The same things were measured in two ways. Each way mixes the same 8 hidden numbers, adds some noise and spreads widely along 6 directions of its own, which tell nothing about the thing.
Some things both ways: the first way, then the second way.
[-6, -31, -45, 25, -10, -12, 32, -23, -35, 1, -74, -10, 5, -16, -16]
[-20, -16, 12, -5, -1, -17, 38, -3, -8, -34, 37, 0, -5, -15, -38, 23]

[15, 8, -51, 12, -17, 21, -4, 9, -25, -5, -6, -19, 9, -9, 26]
[-2, 11, 26, 16, 30, 12, -44, -11, 0, 29, -12, -1, -12, 51, 15, -16]

[2, 35, -4, -38, 1, -23, -3, -9, -2, 29, -3, 9, -5, 0, 3]
[-11, 28, -11, -17, -9, 21, 32, -16, -6, -29, 58, -25, 33, -60, 17, 24]

[-8, 28, -12, 1, -8, 4, 18, 8, -24, -6, -6, -7, 12, -53, -19]
[-3, 40, -3, -4, -12, 19, 5, -18, 14, 36, 6, -16, 35, -6, 67, -10]

[19, -16, -30, 24, -11, 14, 0, -32, -21, 5, -29, -10, -21, 5, -19]
[-14, 5, 11, 22, 17, 2, -6, -8, -20, 27, 21, 10, 14, 18, 21, 6]

[12, 21, -24, 46, -4, 9, 42, 15, -25, -11, -10, -2, 19, -3, -11]
[6, -12, 14, 25, 15, -13, 32, -10, 8, 24, 33, 14, 3, -5, -14, 15]

[26, -11, -35, 10, -22, 15, 23, -15, -8, -9, -31, -30, -31, -46, 37]
[-22, 22, 9, -17, -13, -5, -18, -5, 3, 3, -4, -19, 16, -1, 50, -25]

[19, 6, -10, 21, -9, 23, 18, -1, -15, 6, -9, -14, -15, 1, -4]
[12, -5, 2, -7, 36, 1, -5, -11, -19, -11, 47, 13, 5, -10, -24, 12]

[14, 22, -5, -16, 3, -23, 60, -37, -5, 5, 27, 16, 27, -20, -16]
[-12, 3, 37, 2, 37, -7, -18, -24, 4, -8, 27, 6, 10, 16, 27, -1]

[9, 1, -9, 30, -24, 39, 12, 4, -29, -17, 1, -22, -7, 7, 3]
[11, -11, -11, -29, -12, 12, -12, 0, -12, -19, -33, -3, -21, -8, -71, 8]

[11, 8, 0, 13, -12, -6, -2, -27, -33, 19, 42, 27, 3, 20, -44]
[13, 2, -14, -19, 25, 0, -33, -2, -30, 12, 17, 11, -3, 1, -21, -3]

[7, -21, -7, 38, -4, -14, 29, 69, -14, -23, 24, 7, 23, -49, -21]
[26, -13, 3, 0, 22, 12, 2, -8, 30, 11, 15, -35, 9, 1, -15, 7]

[22, -10, 1, -6, -4, 19, 35, -38, -5, -1, -18, -10, 1, 29, 15]
[-21, 0, 31, 8, 2, -5, 14, 20, -25, -37, 5, 16, -4, -7, -29, 21]

[-11, 8, -19, 3, 19, 7, 42, 22, 13, -35, 40, 10, 37, -5, 24]
[-26, -1, 28, 39, 4, -12, 27, -1, -3, 30, 8, -2, 27, -2, 29, 13]

[-9, -4, 12, -19, -8, 9, -7, 6, -3, -12, 9, -5, -12, -17, -3]
[21, 1, 21, 3, -7, 28, 5, -8, 23, 37, -27, 4, 24, 48, 34, -7]

[4, -13, 0, -19, -6, -18, -19, 16, 1, -4, -19, 10, -18, -17, 13]
[-18, 29, 14, -19, -40, 7, 23, 9, 19, -33, -13, -29, -1, -19, 9, -11]

[-4, -19, -35, -1, -11, 22, -18, -5, -8, -12, -28, -25, -17, -16, 0]
[-15, -13, 24, 10, 9, 22, -7, -28, 8, -2, -13, -14, 3, 33, -7, 11]

[10, -17, -25, 11, -9, 45, 7, 16, 10, -20, -7, -19, -11, 16, 35]
[-17, 2, 21, 13, 3, -3, -1, 18, -28, -11, -6, 19, -3, 20, -13, 0]

[18, -6, -24, -1, -9, -19, -11, 7, 1, 13, 1, -13, -27, 16, 4]
[-32, 47, 35, 16, 3, -2, 2, -10, -13, 4, 20, 32, 9, 13, 60, -5]

[14, 17, -47, -4, -14, 24, 32, -33, -22, -13, -18, -12, 28, -20, 33]
[-31, 0, 42, 21, 4, -18, -9, 4, -1, 1, -10, 3, -4, 26, 23, -16]

[18, 49, 18, -58, -5, -38, 11, -67, -11, 24, 26, 32, -3, 7, 15]
[36, -10, -4, -13, 20, 19, 15, -15, 12, 22, 27, -17, 31, -4, 4, -8]

[6, -2, -31, -4, -20, 25, -27, 1, -13, 14, 11, -10, -20, -2, 1]
[13, -28, 18, -11, 34, -25, -9, 6, -23, -8, 34, 41, -3, 33, -18, -14]

[31, -39, -13, 9, -20, 5, -38, -2, -40, 9, -3, -26, -17, -10, -14]
[-7, 22, 27, 5, 23, -2, -31, 12, -10, -6, 6, -3, 7, -1, 20, 1]

[3, -27, -23, 14, -25, -3, 14, -23, -26, 4, 11, -16, -15, -10, -33]
[10, -25, -17, 1, -17, 15, 31, -6, -7, 42, 6, 4, 54, 7, 19, 24]

[-8, -27, -13, 17, 4, 30, -33, -10, -21, -3, -30, 2, -8, 10, -43]
[-19, -5, -15, -7, -33, -4, 10, 22, -17, -4, -27, -11, -18, -7, -55, 19]

[16, 5, 9, -22, -18, 14, -44, -17, -27, 32, -20, -13, -37, 13, -1]
[-5, 8, 10, -19, -57, 12, 22, 12, 12, -27, -8, -7, 9, -28, 4, 22]

Other things, the second way, with their names:
j_881: [-25, -2, 62, 34, 10, 16, 15, -24, 14, -25, 1, -6, -5, 9, -1, 19]
j_157: [-12, -7, 45, 13, 16, 12, -9, -18, -3, -24, 4, 16, -2, 25, 0, 9]
j_504: [0, 8, -3, 3, -2, 21, -19, -1, -15, 39, -22, 12, 14, 46, 16, 2]
j_610: [-26, 13, 21, 4, -19, 2, 16, 2, 5, 9, -22, -16, 28, 10, 42, -15]
j_862: [8, -21, 4, 29, 46, 8, 6, -11, -6, 20, 38, -3, -2, 24, -38, 23]
j_589: [-20, 11, 9, -9, -27, 8, 1, 1, -12, -15, -4, -18, 29, -40, 22, 20]
j_308: [-7, -16, 29, -1, 11, 16, -16, -28, 21, -4, -9, -24, -1, 28, -3, 11]
j_179: [-16, 13, 48, 30, 32, -19, -1, -7, 8, 14, 7, 18, -24, 28, 0, 2]
j_99: [-23, 14, 17, 11, 13, 2, -9, -17, 1, 3, 13, -27, 17, -9, 34, -19]
j_572: [-15, -26, 28, 12, 2, -4, 11, -33, 10, 3, 16, 7, 4, 11, -1, 20]
j_277: [-6, 5, 25, -17, -28, 6, 20, -4, -4, -33, -8, 22, -12, 0, -20, 1]
j_669: [11, 12, -10, -32, 2, 2, -23, -4, -13, 26, -17, 13, 9, 11, 1, 3]
j_409: [-10, -14, 10, 27, 44, -6, -16, -16, -3, 26, 27, -19, 10, 14, 4, 1]
j_750: [-5, 2, -3, -12, -25, 14, 44, -19, 15, -11, 8, -17, 21, -34, -11, 25]
j_322: [-1, -6, 36, 16, -9, 6, 25, -14, 20, 10, -14, 6, 3, 17, 4, -4]
j_158: [38, -21, 14, -13, 13, 1, 22, 16, -1, 2, 0, 32, 5, 28, -35, -10]
j_857: [7, 13, 23, 4, -2, -24, 27, 38, -5, 31, 11, 47, 20, 41, 39, -9]
j_189: [-18, -5, 41, 0, -3, -7, -21, 17, -5, -29, -23, 13, -28, 44, -19, -3]
j_829: [45, -40, 39, 16, 38, 10, 33, -15, 32, 22, 21, 12, 27, 34, -7, 8]
j_410: [-13, -12, 11, 3, -36, -26, 20, 14, 2, 44, -45, 25, -3, 42, 7, -27]
j_14: [5, -36, 22, 25, 33, 24, 28, -32, 7, 9, 31, -2, 26, 30, -16, 38]
j_227: [-29, 15, 9, 3, 3, 2, -10, -20, 5, 14, 6, -29, 28, 2, 56, -19]
j_342: [-12, -10, 39, 12, -8, -55, 16, 42, -6, 4, -3, 38, -12, 20, 3, -22]
j_135: [-20, -24, 20, -5, -21, 24, 0, -26, 5, -26, -16, -21, 5, 13, -12, 15]
j_443: [39, 16, -25, -21, -7, 23, 14, 22, 10, 37, -20, -11, 20, 9, -12, 0]
j_557: [11, -33, 3, 19, 10, 1, 28, -3, 11, 35, 6, -12, 21, 9, -22, 33]
j_947: [-6, -1, 44, 25, -7, 20, 21, -7, 8, 1, 7, 0, 25, 4, 26, 28]
j_979: [8, -26, 40, 13, -8, -15, 43, 2, 14, 22, 24, 41, 38, 31, 41, 27]
j_846: [-30, -9, 29, 21, -14, 21, 29, -44, 13, 2, 24, -18, 34, 2, 46, 5]
j_704: [-23, -11, 49, 12, -1, -13, -21, 7, -2, -9, -39, 12, -4, 22, -2, 14]
j_529: [-26, -6, 53, 27, 13, -9, 26, -23, -9, -5, 25, 34, 16, 18, 31, -9]
j_5: [-23, 29, 15, -1, -24, 12, -8, 8, -2, -21, -16, -27, -3, -24, 3, 7]
j_452: [-5, 23, 10, -2, 16, 11, 1, -7, -22, -16, 15, 24, -13, -3, -31, 21]
j_40: [-24, 5, 17, 29, -1, 19, -7, -15, 3, 30, -21, -19, 3, 39, 18, -8]
j_891: [-21, 17, 3, 39, -13, 9, 29, 20, -2, 49, -17, -17, 25, 13, 18, 23]
j_87: [5, -13, 2, 1, -8, 41, -26, -23, 11, 9, -50, -37, -2, 4, -38, 24]
j_992: [0, -19, 25, 28, -4, 26, 30, -10, 27, 7, -13, -33, 20, 5, -10, 24]
j_270: [-46, 38, 1, 1, -35, 1, -4, -10, -22, 11, -13, 7, -1, -3, 26, 11]
j_207: [-2, -3, 25, 4, 18, 1, -14, -8, -1, -7, 11, 0, 6, 4, 4, -3]
j_171: [37, 11, -14, -14, -1, 1, -9, 46, -10, 33, -22, 10, -5, 21, -23, -15]
j_899: [13, -16, -13, 12, -1, 24, 3, -3, 25, 32, -21, -47, -8, 11, -50, 40]
j_797: [5, 5, 4, 18, 21, 6, -26, -7, 7, 57, -4, -6, 13, 32, 26, 12]
j_318: [-6, -20, 49, 9, 8, -22, 27, 10, 14, -21, 17, 18, 7, 26, 8, -6]
j_491: [15, -16, 1, 1, 14, -2, -14, 25, -5, 11, -7, 6, -22, 38, -54, 26]
j_161: [-22, -14, 24, 21, 2, 20, 24, -26, 8, -34, 16, -45, -1, -38, -40, 35]
j_764: [-24, 11, 3, 4, 4, 23, -24, -21, -11, -4, -7, -32, -6, -2, -11, 8]
j_326: [15, -42, 7, 3, 22, -5, 12, -1, 14, 1, 17, -17, 10, 7, -35, 18]
j_810: [-4, -19, 6, -8, -1, -41, -13, 25, -18, 19, -23, 26, -23, 23, -36, -13]
j_52: [17, 14, 18, 9, 18, 14, -11, 22, 5, 3, -8, -7, -24, 25, -33, -1]
j_873: [-22, -23, 7, 32, -20, 12, 23, -7, 5, 14, -8, -37, 25, -10, -1, 21]
j_146: [-4, 41, -16, 0, -25, 19, 13, 22, -28, 11, 2, 0, 15, -40, -4, 37]
j_8: [-8, -12, 16, -4, -30, 24, 6, -20, 19, -26, -21, -25, -11, -19, -39, 41]
j_274: [-17, -17, -6, 5, -6, -6, 28, -19, -7, -7, 30, -15, 3, -37, -36, 33]
j_200: [1, 11, 12, -13, 13, -6, -2, 24, -16, -16, 8, 11, -12, 17, -24, -6]
j_674: [-9, -18, 7, 21, -21, 8, 18, -25, 26, 46, -23, -15, -2, 31, -5, 9]
j_108: [-24, 24, 11, -15, -7, 13, -3, -27, -2, -20, 1, -16, 22, -30, 28, 2]
j_961: [-7, -7, 34, 11, -29, 36, 25, -20, 19, -5, -16, -18, 34, -2, 23, 33]
j_689: [-11, -4, 11, 18, 18, -10, 50, -11, -8, 16, 68, 0, 54, -21, 43, 14]
j_126: [19, -20, 24, 7, 8, -3, 44, 9, -2, 9, 17, 27, 28, 10, -5, 2]
j_816: [0, -54, 28, 5, -24, 26, 17, -24, 27, -23, -25, -20, 8, 14, -36, 35]
j_717: [1, 25, -25, -1, -11, 36, 1, 15, -30, -4, 4, -28, 26, -49, -14, 23]
j_235: [2, -19, 10, 23, -2, 14, 28, 5, 27, -1, -5, -41, -7, 0, -48, 28]
j_728: [14, -25, 6, 4, 2, 11, 10, -23, 8, 35, 18, 8, 44, 14, 31, 29]
j_287: [0, 8, 4, -10, -53, 3, 32, 44, 4, -2, -11, -3, 33, -12, 23, 22]
j_29: [-24, 7, 11, 15, -16, 25, -1, -11, -4, -16, 12, -24, 18, -23, 10, 43]
j_28: [-10, 14, 37, 15, -11, 29, 17, -12, 28, -14, -9, -29, 17, -8, 18, 26]
j_620: [2, 57, 12, -17, 9, 17, -19, 6, -12, 5, -10, 11, 10, 14, 42, -38]
j_883: [12, -4, 6, -4, -12, -30, 20, 28, 14, 24, -8, 7, 0, -2, -8, -4]
j_191: [-14, 3, 12, -31, -6, 11, -25, -21, 15, -44, -7, -29, -19, 10, -17, -5]
j_354: [-16, -4, 38, 22, -2, 1, 6, 3, 6, -20, -1, 0, -15, 10, -17, 14]
j_423: [25, 2, 2, -7, 44, 33, -35, -23, -13, 21, 34, 14, 13, 49, 10, 9]
j_401: [-6, 26, 8, -15, -5, 17, -11, 3, 4, -5, 3, -13, 12, 16, 28, -2]
j_31: [13, 9, 19, -14, 37, 15, -11, -30, -12, -14, 47, 26, 3, 18, 6, -6]
j_75: [-2, 25, 33, 3, 28, 25, -21, -27, 3, 1, 10, 14, 4, 35, 29, 0]
j_379: [26, 7, -9, -22, 14, 17, 0, -6, -20, 0, 34, 10, 34, -18, 11, -4]
j_602: [10, 8, 1, 3, -7, 33, 15, -16, 16, 36, 7, -12, 35, 20, 32, 23]
j_994: [4, -30, 5, 28, -21, 1, 43, -4, 46, 28, 6, -50, 24, -26, -8, 43]
j_167: [32, -36, 0, -14, 2, 5, 35, -10, 13, 3, 20, 3, 14, -3, -35, 7]
j_154: [-9, -32, 24, 4, -14, 6, 31, -22, 30, -11, -12, -22, 2, 18, -20, 1]
j_561: [7, -27, -10, 5, -17, 17, 24, -13, 24, 19, -8, -44, 13, -2, -23, -1]
j_980: [-3, 12, -16, -26, -5, -5, -3, 8, -14, 3, 0, 2, -14, 1, -33, 9]
j_604: [-3, -18, 29, 23, 19, 27, -9, -39, 0, 29, 4, 5, 31, 32, 30, 19]
j_205: [15, 31, 13, -15, 27, 15, -46, 4, -12, 22, -14, 18, 9, 34, 27, -9]
j_386: [-5, 21, 2, 7, 6, 55, -32, -37, 13, 4, 9, -42, 15, 3, 22, 30]

Some of these things the first way, each followed by its name:
[3, 9, 0, -47, -9, 6, -13, -8, -23, 26, 14, -8, 15, 0, 6] => j_287
[-9, 28, 16, -10, 19, 10, 27, 10, 14, 0, 24, 14, 16, 37, -8] => j_452
[7, -16, -22, -20, -14, -6, -5, -31, -35, 23, -39, -27, -5, -18, -14] => j_857
[13, -28, -5, -5, -13, -3, -10, -38, -34, 5, -42, -15, -21, 21, 7] => j_947
[9, 22, 7, -8, 0, 8, 24, -15, 9, -19, 3, 8, -10, 13, 35] => j_322
[4, 7, -21, -9, 1, -21, 33, 14, 21, -18, 60, 26, 15, -37, 4] => j_227
[3, -12, -36, -21, -22, 3, -25, -39, -53, 18, -61, -21, 6, -8, -3] => j_200
[19, -50, -17, 31, -20, -14, 0, 35, -4, -4, -18, -29, -45, -6, -5] => j_75
[32, -22, -34, 32, -28, 14, 19, -42, -51, -2, -43, -13, 4, -15, -8] => j_342
[-26, -1, -10, -10, -1, -7, -9, 34, -15, -3, 70, -5, 10, -3, -4] => j_669
[-1, 22, 1, -5, 31, -1, 29, -7, 4, -15, -3, 19, 27, 10, 3] => j_179
[-14, -9, 17, 4, -14, 42, -5, 15, -15, -20, -14, -12, -8, -18, -11] => j_158
[-6, -5, 1, 20, -1, 46, -26, 18, -20, -9, -27, -23, -16, 4, -8] => j_8
[12, -45, -8, 29, -7, -18, 18, 6, -22, -8, 7, 7, 4, -26, -46] => j_326
[22, 4, -18, 34, 6, 27, 65, -5, -11, -13, -6, -23, 15, -29, -2] => j_797
[-13, -23, -24, 23, 5, 16, -35, 19, 0, -4, -8, -5, -30, 13, -30] => j_270
[32, 13, -12, -9, -6, 23, 9, -3, -10, 1, -39, -19, 0, 18, 54] => j_52
[13, -8, -14, 22, -13, -4, 49, -12, -5, -11, 43, 4, 2, 13, -6] => j_604
[16, -15, -28, 23, 5, 14, -7, -2, -7, 0, -37, -10, -10, 4, -15] => j_862
[7, 3, -33, 10, 15, 11, 22, 22, -10, -11, -18, -22, 23, -4, 29] => j_899
[26, 4, -9, -1, -2, 9, 5, -67, -23, 8, 11, 7, -8, 20, -15] => j_810
[18, 7, -30, -14, -29, -1, 5, -7, -47, 16, 28, -39, 13, -9, 7] => j_205
[20, -3, -31, 10, -27, 23, 10, 4, -11, -2, -10, -28, -11, 10, 25] => j_157
[7, -43, -10, 19, -4, -5, -11, 10, -8, -25, -34, -4, -19, 19, 11] => j_881
[-2, -21, 20, -19, -5, -11, -6, -39, -21, 0, -7, 5, -14, 16, -16] => j_961
[-12, 23, 28, -44, 24, -9, 10, 16, 12, -8, 36, 27, 32, 2, 3] => j_28
[17, 24, -3, -3, 1, -20, 44, -17, -26, 2, 28, 14, 34, -7, 1] => j_883
[14, -13, -50, 28, -16, 12, 7, 28, -6, -24, 24, -6, 9, -2, 23] => j_873
[11, 29, -25, -21, 12, 13, 10, 3, 18, -17, -5, -3, 3, 32, 86] => j_161
[-1, -40, -26, 34, -1, 4, 15, -7, -39, -17, -34, -24, 5, -23, -30] => j_557
[14, 37, 18, -33, -2, -10, 10, -37, 5, 13, 20, 18, -20, 19, 17] => j_167
[-2, -3, -42, -6, -21, -36, -8, -6, -3, 1, 14, 25, -15, 6, 3] => j_846
[21, 26, -16, 4, 11, -4, 20, 12, -15, -1, 15, -1, 25, -21, 6] => j_994
[-3, 10, -2, -10, -11, -8, 37, -5, -28, -15, 2, -5, 24, -21, 13] => j_829
[11, 24, -2, 16, 22, 5, 49, -14, 21, -6, 9, 21, 0, 20, -1] => j_274
[-2, -5, -41, -34, -21, -11, -5, -43, -25, -10, -19, -16, 6, -31, 21] => j_610
[7, -22, -8, 25, -22, -10, 4, -21, -44, 17, 18, -8, -15, -17, -71] => j_728
[1, 16, 23, -46, -1, 13, -31, -4, 13, -5, 8, -2, -28, -9, 18] => j_620
[-20, -22, 4, -1, 6, -18, 1, 21, -8, 1, 1, 5, -3, -16, -35] => j_602
[-10, -37, -17, -20, 5, -19, -32, -7, 3, 5, -10, -6, -24, 11, -21] => j_14
[0, 16, -12, 9, 12, -13, 14, -21, 6, -9, 6, 31, 0, 13, -18] => j_674
[10, 42, -23, -45, -15, 36, -15, -22, 0, 9, 21, -22, -6, 21, 53] => j_816
